The same things were measured in two ways. Each way mixes the same 10 hidden numbers, adds some noise and spreads widely along 5 directions of its own, which tell nothing about the thing.
(in the rows, 128 means zero)
Some things both ways: the first way, then the second way.
[ 83 105 124 130 121 115 110 148 145 129 165 148 179 179 148 129  58 119
 145  90 138]
[ 99 116 157 106 158 168 134 121 113 135 114 113 108 110 145 135 144 153
 110  94 109 130 130 107 140 124 129]

[121 171 133 135 167 101  92 137 130  85 150 154 112 118 105  97 163 168
 165 142 140]
[104 104 141 108 126 153 107 123 111 155 119 144  95  89 111 115 129 142
 130 141  94 129 129  69 149 137 159]

[ 82 162 144  99 132  82 127 150 140 160 130 169  74 115 140 101 154 104
 155 158 134]
[160  60 119  83 124 161 127 127 173 160 169  81 116 140 162 172  88 115
 174 178 153 157 124 128  67 135 155]

[119 147 156 149 172 116 116 149  90 114 136 132  89  99  87  97 208 188
 140 163 115]
[118 130  94 109 145 156 114 145 103 136 116 126 133  92 132 124 113 126
 114 129 130 119 121  95 158 162 113]

[121 162 155 118 139  93 135 127 155 132 154 103 122 161 134 157  84  80
 148 150 152]
[160  98  93 107 100 133 130 136 125 133 141 121 143 120 132 120 137 136
 117 174 129 184 107 174 148 155 111]

[115 148 153 104 159 163  86 137  72 116 138 120  80 130 125 111 127 146
 177 160 114]
[146 102 126 106 116 138 161 135 118 113 155 163 151 117 149 129  92 119
 162 104 112 119 155 100 129 128  97]

[108 132 120 100 139 110 124 173 121 141 190 128 137 145 123 120  77 101
 114  95 135]
[135  97 165 107 152 147 135 111 122 138 154  93 120  92 181 140  84 156
 155 131 126 160 121 124 105  88 100]

[134 114 142 185 173 153 152 117 133 141 181  97 161 155 112 139  61 157
 165 161 120]
[108  88 175 141 149 102 194 135  70  98 135 145 140 124 130  64 140 125
 177  95 143 115  95 115 120  91  43]

[ 58 117 109 141  92 139 128 153 126 199 161 128 146 203 150 105 115 164
 155 109 130]
[158  97 116 130 141 141 142 126 137 143 125 124 134 133 109 137 125 124
 113 121 148 105 160 174 112 160 137]

[122 149 164 134 158  87 139 136 141 155 156 144 106 110  99 118 126 130
 118 153 125]
[133 123 124  93 125 124 118 128 126 123 139 125 138 114 140 127  96 146
 152 122 145 144 131 133 121 110 115]

[ 96 137 101 160 148 135 127 113 119 146 184 138 159 188 120 138 103 157
 158 132 135]
[149  67 105 125 134 176 134 134 131 174 132  73 103 116 150 141 136 110
 119 199 132 152  82 117 121 177 131]

[131 160 169  96 138 115 107 152 132  89 114 117 100 136 157 120 112 101
 154 136 169]
[128 118 106  95 146 147 140 123 141 123 129 157 148 106 105 134 120 152
 105 110 112 118 157 107 147 134 183]

[113 110 152 107 151 141 110 162  96 123 168 165 126 126 113 129  94 122
 132 109 154]
[142  98 123 122 152 125 160 123 126 124 128 128 127 187 164  82 145 172
 129  76 138 120 100 104 129 100  68]

[105 135 124 118 148 156 144 204  86 139 184  78  78 142 104  85 137 161
 171 136 117]
[156  76  98 139 154 135 143 155 126 122 159 104 144 132 164  93  91  96
 137 161 156 116  96 107 114 164  74]

[121 137  83 126 133 159  82 193 111 131 211 116 138 161  81  85 112 207
 181 109 130]
[126  87 172 133 126 132 133 115 117 117 146 166 125 109 115 100  95 119
 153 138 103 109 145 131 105 118 133]

[131 107 157 179 187 124 126 107 126 113 164 137 148 118  96 174  86 129
 179 195 115]
[117 111 124 104 104 167 156 125  97 103 126 148 133 110 151 128 122 100
 148 146 110 140  95 143 125 147  80]

[156 185 146 128 185 136 123 101 102 155 156 144  81 109 101 112 139 155
 123 182 127]
[177 133 107 128  70  79 131  99 127 116 151 179 149 123 115 100  99 164
 164 136 122 136 142 150 137 116 111]

[ 82 135  79  95 126 107 134 247 125 128 181 118  93 121 182  53 123 111
 167 111 133]
[178 110 114 192 111  97 148 101 131 102 149 141 133 156 143  52 142 148
  95 150 103 115  95 166 142 156  81]

[112 167 110 102 133 103 150 210 132 131 161  80  73 127 146  86 144 104
 170 151 140]
[181  99 104 152  94 111 111 112 128 125 159 139 131 110 132  80 104 126
 126 201 117 156 101 178 127 168  96]

[120 161 137 143 138 134  98 111 154 161 141 117 149 145 115  99 130 167
 156 139 148]
[119 100 156 124 133 104 131 140 105 148 127  84 114 116 113 111 160 146
 143 137 161 163 115 142 132 115 115]

[127 151 121  81 146 210 105 129  82 130 132 100 109 187 160 109  66 128
 172 132 149]
[160  83  98 118 126 135 132 128 156 138 172  86 115 139 179 112 117 138
 142 167 125 153  91  80 123 152 110]

[108 162 107 141 138 143  77 147 122 131 197 112 126 155 114 102 123 185
 197 131 134]
[140 121 143 167 100 100 157 134  85 126 102 190 152 119  66  95 153 135
 112 101 108  94 164 148 174 133 123]

[ 85 105 144 145 149 132 121 125 126 138 105 157 143 129 111 125 164 141
 178 164 145]
[109 102 133  80 125 151 139 114 118 137 123 113  86 136 132 131 156 130
 166 123 148 138 111 145  95 143 106]

[128 163 164 149 108 177  90  95 153 180 158  69 139 201 154 119  52 173
 183 136 154]
[124 124 159 138 162 123 127 153 108 150 110 141 169  69  60 152  96 129
 108  96 144  83 211 127 150 117 189]

[102 147 162 130 146 103 134 118 112 154 157 138 114 145 136 146 115 110
 119 138 134]
[175 108  91 112 133 161 125 125 137 155 137 114 145 102 149 153  95 142
 103 144 127 141 141 149 137 158 122]

Other things, the second way, with their names:
<127>: [124 119  99  75 130 152 131 128 131 113 132 142 159 108 132 134 104 146
 125 142 120 159 110 123 146 116 147]
<285>: [174 103 135 152 124 137 131  81 137 103 164 190 118 122 147  90  74 124
 138 122  90  85 161 165  88 159  90]
<291>: [124  92 104 108 131 148 119 108 154 144 133  89  96 140 132 115 142 137
 128 182 136 143  73 124 104 154 162]
<324>: [163 115  84 132 107  83 173 128 148 109 133 164 165 187  98  92 149 153
 135 103 147 100 127 128 143 125 134]
<93>: [126 109 145 108 148 118 168 140 128  90 163 134 165 125 166 110 109 153
 140  88 115 138 139  81 144  90 106]
<302>: [110  95 142 122 185 135 185 155  99 131 120  91 150  99 115 126 145 124
 125 105 166 120 123 119 135 122 114]
<119>: [141 140 100 120  94 146 128 127 109 126  97 169 168 112 102 144 102 127
 113 138 113 122 127 155 158 132 143]
<311>: [ 80 118 154  82 143 146  93 145 108 143 100 110 105 137 129 125 126 141
 149 109 151 135 106 103 120  96 120]
<181>: [167  98 146 159 111  80 160 106 136 111 176 112 131 114 142  96 128 149
 150 151 123 145 129 146 120 126 110]
<407>: [119  99 157  94  96 138 127 101 114 134 146 128  91 116 161 120 117 153
 186 141 104 167 101 107 110  98 102]
<282>: [149 112 124 138 146 131 127 139 119 117 160 102 125 103 166 110 110 120
 125 126 130 124 141 123 130 171  75]
<378>: [139 106 127 123 137 163 127 130 105 129 142  91 128  89 181 131 105 127
 112 160 121 168  95 142 138 148  76]
<473>: [154 105 125 117 134 152 101 128 132 170 137  97 107 113 153 149  99 142
 135 129 129 130 153 106 123 143 124]
<14>: [104  79 209 102 130 125 196 123  91  95 159 149 126 116 161 118 108 120
 220  85 120 130 131  99  88  60  65]
<96>: [163 114 136 154  99 121 132 113 112 112 141 161 129 135 142  93 119 133
 123 125 102 126 139 168 136 148  75]
<154>: [107  81 139  98 172 168 117 122 150 151 147  42 109  80 155 145 114 133
 121 206 136 177  75 110 106 133 179]
<26>: [132 141 124 113  88 117  93 104 104 128 131 153  98 115 147  98 106 152
 174 122 118 130 120 117 130 129  74]
<306>: [145 138 128 131 120 119 100  87 150 151 139 100  92  95 131 138 115 170
 140 135 122 115 149 120 116 138 165]
<73>: [153 132  91 148 125 117 157 112 128 111 125 110 150 141 149 100 142 160
 103 134 126 131  79 135 153 138 102]
<294>: [140  96 119 116 120 168  82 139 117 143 125 142 121 115 134 117  94 113
 108 170 112 146 121 143 132 161 117]
<255>: [136 113 123 125 130 140 114 148 128 149 109 113 157 123 107 144 122 142
  91 145 129 142 132 130 159 122 173]
<225>: [122  89 168  90 160 151 132 122 148 129 158 130 133  98 141 150  76 145
 150 112 110 129 171  90 101  94 179]
<95>: [124 139 148 114 159 150 109 104 155 111 147 111 131 103 166 145  84 159
 111 108 100 121 155 107 121 116 161]
<115>: [158 117 111 150 151 114 150 100 142 103 160 111 145 113 165  86 103 161
 113 148 118 129  91 126 131 131 106]
<152>: [159 129  84 117  97 107 121 110 144 143 127 129 129 138 110 126 124 155
 145 140 149 122 124 133 130 138 147]
<416>: [131 128 111 142 115 122 105 107 122 112 118 123 132 113 122  93 109 131
 117 183 129 130  75 161 128 146 123]
<388>: [161 122 115 125 102 118 156 104 128 109 138 178 151 148 140 112  95 150
 156 100 112 107 137 130 124 106  98]
<252>: [151 135 116 145 116 105 103 106 137 138 127 113 108 162 148  97 123 170
 130 113 134 110 115 117 125 127 104]
<475>: [160  61 104 137 136 131 163 171  97 176 122  90 118 161 129 102 177 119
 130 130 171 140 108 118 145 164  59]
<157>: [102 136 108  79 153 143 124 135 133 118 124 134 151  94 108 147  98 136
 138 114 145 111 145  94 131 125 173]
<8>: [166 112  95 142 113 150  91 120 118 158 118 130 112 122 140  96 132 155
  76 163 104 153 106 151 164 173 100]
<266>: [135 150 126 123  97 118 126  80 132  87 132 174 134 116 123 115  93 139
 155 130 113 103 125 171 106 125 128]
<109>: [ 85 144 153  78 120  98 144 115 103 106 106 182 122 135  75 108 143 153
 192  57 159  95 153 138 109  86 129]
<464>: [129  54 149 100 127 137 156 133 139 100 200  81 116 106 183 113 107  90
 187 202 136 182  83 126  78 144  97]
<169>: [151 105 152 135 133 129 105  91 145 108 180 123  86 111 171  95 100 135
 145 140 106 128 151 159  85 165  92]
<82>: [146 148 100 139 111 133  66 100 154 131 113  98 120 138 133 117 107 144
  91 186 131 133  88 182 123 158 149]
<57>: [144 128  84  81 118 144  67 118 163 156 124 137 125 123 104 141  99 159
 114 153 127 138 144 126 133 146 200]
<373>: [162 148  95 144 137 143  96 100 146 117 139 161 146  84 127 115  72 151
  82 137  91  98 157 130 149 169 153]

Some of these things the first way, each followed by its name:
[128 130 150 165 155 147 130 125 135 133 180  86 169 157  97 134  91 152
 156 125 150]
<302>
[141 180 142 157 178 131 112  87 143 164 138 143 125  97 154  70 118 171
 131 169 120]
<181>
[112 148 109 128 143  80 113 183 111 131 206 146 101 131  88 137 140 142
 144 147 123]
<119>
[152 136 130 142 191 125 122 143 154  96 189 156 161 103  61 132 104 133
 167 142 178]
<291>
[110 151 118 103 149 167 118 131 128 152 126 136 126 135 169  81 100 120
 167 140 154]
<306>
[118 163 129 101 135 149 110 153  97 147 129 145  75 139 142  89 151 158
 155 156 143]
<324>
[106 159 123  79 107 138  63 178 100 132 129 137 101 159 148  69 133 166
 137  99 141]
<225>
[136 109  91 131 158 166 120 181  99 144 175 136 137 123  91 102 112 166
 158 153 131]
<266>
[119 146 121  87 132 156  74 183  84 101 168 105 117 149 110 124 136 130
 169 108 171]
<8>
[109 144 104  96 133 120 133 223 105 120 186 107  96 146 136  74 117 136
 133  98 133]
<373>
[ 91  99 127 161 158 131 154 169 123 158 196 147 133 131 128 104  85 150
 156 136 111]
<285>
[108 154 130 118 155 103  96 125 111 126 102 180  98 104 142  99 170 140
 138 174 120]
<407>
[139 124  84 110 120 186 114 212  96 133 145  75 116 157 136  93 123 157
 181 151 155]
<416>
[122 112  98 132 112 143 112 184 127 182 154 147 140 143 133  91 119 174
 137 141 145]
<82>
[140 148 161 120 160 118  59 177 109  90 173 129  97  77  52 117 174 166
 191 155 155]
<294>
[140 148 128 138 162 164 112 126 129 132 127  93 129 139 125  89 108 167
 169 169 118]
<464>
[ 51 157 136 110 137  57 138 167 138 162 166 172  81 116 138  79 161 115
 138 122 110]
<473>
[131 150  93 154 147  89 126 152 153 132 183 144 177 152  94  96 127 180
  94 101 142]
<154>
[117 122 189 125 133 107 103 149 160 131 113 147 111 105 123 132 118 113
 180 171 156]
<311>
